The groups are shells around one centre, one inside the other: the same stretched ball of 6 dimensions in 8 sizes.
In the rows, zero is written as 128.
Some rows, each with its group after it:
[114 110 118 131 146 123  76 180  77 116 127 147 107 139] : kaze
[137 118  73 148 183 120  48 137 142 187 107 101 102 165] : zetez
[117 134  95 135 126 128 117 145  74  91 141 128 139 153] : lelo
[119 144  89 138 129 122 118 129  93 125 134 120 119 139] : Kav
[140 120  89 123 160 124  65 155  59 133 124 121 117 156] : lut
[119 137  96 132 124 122 118 144  64 105 139 128 123 134] : los
[107 118 102 151 146 115  89 160 126 147 122 127  96 126] : Kav
[121 105  98 154 169 110  65 163 130 160 113 122  84 127] : zetez
[135 148  70 153 154 121 106  97 142 150 125 101 116 165] : los
[128 122 105  92 146 142  47 184  17 126 128 142 139 174] : los
[123 136  63 186 157 112 123  95 197 145 124  89 114 155] : lut
[118 115  80 154 168 134  66 146 157 146 119 110 137 190] : los
[118 112  84 160 158 116  85 152 133 140 121 110 112 142] : setuv
[100 130  86 175 144 119 115 128 190 145 125 111 113 147] : los
[128 103  87 142 185 130  30 165 136 170 108 116 115 181] : los
[117 130  78 184 141 110 144 111 162 102 136 105 119 138] : Kav
[121 145  62 189 150 119 140  81 207 125 132  90 131 172] : Kav
[115 134  66 189 139 114 149 103 175 102 138  94 136 151] : zetez
[112 138  82 134 123 138 116 142  84  95 142 116 165 175] : Kav
[126 131 107 117 142 124  79 156  59 138 126 138 102 138] : lut
[120 109 104 140 148 120  86 171  76 104 131 134 117 139] : lelo
[136 115  86 120 168 129  43 166  71 155 117 119 120 166] : setuv
[111 108  97 148 151 129  81 169 114 112 128 127 134 163] : lut
[133 121  80 114 154 136  57 166  48 133 126 115 145 175] : vemel
[106 125  89 164 141 128 114 138 152 107 134 118 140 168] : lut
[116 105 102 158 165 114  73 162 138 145 117 127  92 135] : lut
[100 126 105 174 133 113 134 134 162 109 134 130 104 128] : vemel
[124 119  57 189 164 118 113 112 187 121 127  85 139 172] : kaze
[115 144  69 180 141 119 138  95 185 126 133  97 128 160] : setuv
[145 129  67 140 172 128  67 123 113 151 120 100 129 184] : kaze
[131 139 102 125 147 128  88 132  88 131 128 134 111 160] : vemel
[116 101  88 166 170 114  70 162 151 151 115 113 103 142] : zetez
[134 125 107 112 155 126  58 162  55 146 121 139 101 149] : lelo
[127 143  86 141 139 124 111 120 104 125 132 117 121 155] : lelo
[129 144  93 122 135 128 101 133  65 123 134 126 123 154] : Kav
[119 112 100 162 155 114  98 148 132 116 127 127 105 140] : lut
[116 121  88 135 139 135  92 161  82  98 136 123 155 174] : lelo
[146 123  84 123 184 124  31 143 102 193 106 114  93 165] : vemel
[131 140  84 121 153 136  70 134  96 154 123 118 129 181] : zetez
[116 112  78 165 170 123  70 146 171 161 114 105 117 165] : kaze
[121 113  92 170 167 110  87 139 163 149 117 116  89 137] : lelo
[105 117 104 137 126 129 107 175  72  82 141 136 144 149] : Kav
[120 137  97 135 136 121 105 138  89 130 130 127 109 137] : lelo
[142 121  64 141 166 126  72 137  93 136 124  97 137 174] : vemel
[118 118  65 172 159 120  96 133 162 138 123  92 134 163] : kaze
[134  98 112 111 172 124  24 196  44 149 114 142  96 145] : kaze
[126 107  88 143 161 129  70 164  97 112 127 121 138 173] : setuv
[137 120  99 111 163 133  45 164  59 143 120 132 119 171] : setuv
[107 105 100 172 154 116  98 158 153 115 126 126 110 141] : los
[115 135  83 127 142 141  80 146 105 139 128 116 149 185] : vemel
[126 132  97 133 159 124  69 138 119 169 116 126  96 154] : kaze
[119 121 120 117 130 123  93 177  28  94 137 152 112 128] : vemel
[114 133  54 201 153 115 137  93 220 130 129  80 134 164] : zetez
[113 153  71 163 126 126 144  99 151 118 139 101 142 163] : zetez
[114 139  80 161 145 121 111 116 161 148 125 107 116 154] : setuv
[116 134  78 163 154 124  99 118 174 154 122 106 119 166] : setuv

New rows. What belongs after each?
[137 120  85 141 187 123  38 138 148 196 104 113  90 168] : vemel
[118 110  76 195 169 104 107 125 197 139 120  98  99 137] : los
[122 106  96 166 168 110  82 150 145 138 119 122  92 136] : lut
[129 134  86 148 168 125  73 120 156 171 115 114 102 169] : Kav
[141 110  85 105 172 137  23 179  43 152 116 120 134 182] : los
[124  98  79 157 174 123  59 165 130 137 118 108 127 166] : lut
[108 120 108 129 121 131 111 174  51  72 144 141 146 148] : vemel
[112 134  68 186 140 119 143 105 181 106 137  96 141 162] : setuv
[135 117  85 144 163 117  77 146  97 136 122 115 109 146] : setuv
[106 119  98 137 125 132 109 171  69  77 143 131 155 158] : los
[125 111  88 157 159 122  88 149 120 110 128 119 126 161] : setuv
[124 138  71 147 141 131 109 123 114 118 134 104 149 175] : setuv
[124 150  89 136 134 127 113 117 105 130 133 121 121 156] : zetez
[130 133  73 139 154 128  83 131 110 146 124 105 130 169] : setuv
[ 99 139 113 129 115 130 116 156  85 110 138 143 125 140] : vemel
[121 110 121  98 146 136  46 200  19 119 127 155 122 155] : los
[126 122  56 172 173 120  80 120 183 170 114  83 123 170] : vemel
[131 118  90 144 157 116  83 148  93 132 124 119 106 139] : setuv
[123 142  93 149 148 122 104 115 142 144 126 122 104 154] : zetez
[117 122  86 155 162 130  77 138 159 148 120 114 125 178] : kaze
[111 135  68 175 143 128 125 111 180 117 133  98 148 179] : setuv
[145 120  67 137 178 123  51 139 103 168 113  99 116 168] : vemel
[119 145  79 158 140 121 121 108 148 137 130 108 118 153] : setuv
[134 128  91 108 152 135  58 160  49 140 125 126 130 169] : lut
[109 119  76 168 145 125 109 142 149 113 131 105 144 164] : setuv
[144 106  78 140 196 121  22 153 128 192 102 106  96 167] : Kav
[132  99  77 163 184 119  57 153 144 145 114 105 116 166] : lelo
[138 107 107 129 170 116  52 168  71 142 117 136  87 137] : zetez
[104 134 100 137 122 131 115 152  94 104 138 131 138 152] : lelo
[121 140  60 187 149 113 136  91 192 134 129  87 123 154] : zetez
[141 102  92 144 184 120  46 157 110 144 114 121 104 164] : zetez
[125 119  99 118 165 130  38 168  93 177 111 129 104 160] : los
[139 107  81 133 182 133  35 161 102 148 115 114 131 190] : lut
[137 128  68 148 157 132  94 124 111 108 133 103 154 192] : los
[111 156  94 143 118 125 138 113 116 119 139 125 121 144] : vemel
[106 152  80 157 119 133 146 109 140  98 144 112 154 172] : Kav
[133 105  88 139 161 124  72 167  71 106 128 121 132 159] : zetez
[121 138 102 124 132 130 100 144  71 113 135 135 126 155] : lelo
[132 104  72 155 179 123  55 154 131 150 115 102 124 170] : setuv
[ 99 128  98 154 118 126 135 150 108  79 145 128 144 147] : zetez
[114  99 118 124 158 127  46 199  74 134 119 147 107 146] : vemel
[118 113  68 179 160 122 104 133 167 114 128  97 142 172] : lelo
[126 114  68 198 179 106 100 110 216 154 115  91  97 149] : los
[103 131  89 170 138 124 124 127 170 116 133 117 128 159] : lut
[122 125  74 149 163 127  72 137 144 163 117 103 124 171] : lelo
[102 133  83 164 125 129 137 131 139  88 143 114 154 165] : lut
[131 127  69 168 170 112  88 115 166 168 115  95 100 150] : zetez
[105 136  97 146 128 130 116 140 122 112 136 128 134 159] : lelo
[113 117 113 112 127 131  86 189  24  93 138 147 134 142] : los
[133 139  77 136 159 132  78 121 122 153 122 109 128 183] : lut
[106 135 106 123 126 130  96 160  78 130 131 136 121 142] : los
[116 109  97 143 154 117  73 171 102 143 120 125 103 132] : kaze
[118 108 113 146 158 109  75 169 105 145 118 138  76 114] : los
[135 127  68 168 175 117  85 110 172 161 116  95 108 166] : setuv
[102 129  90 173 128 122 143 129 151  87 142 119 138 151] : kaze
[117 123  69 194 171 114 105 105 229 156 117  93 110 164] : Kav
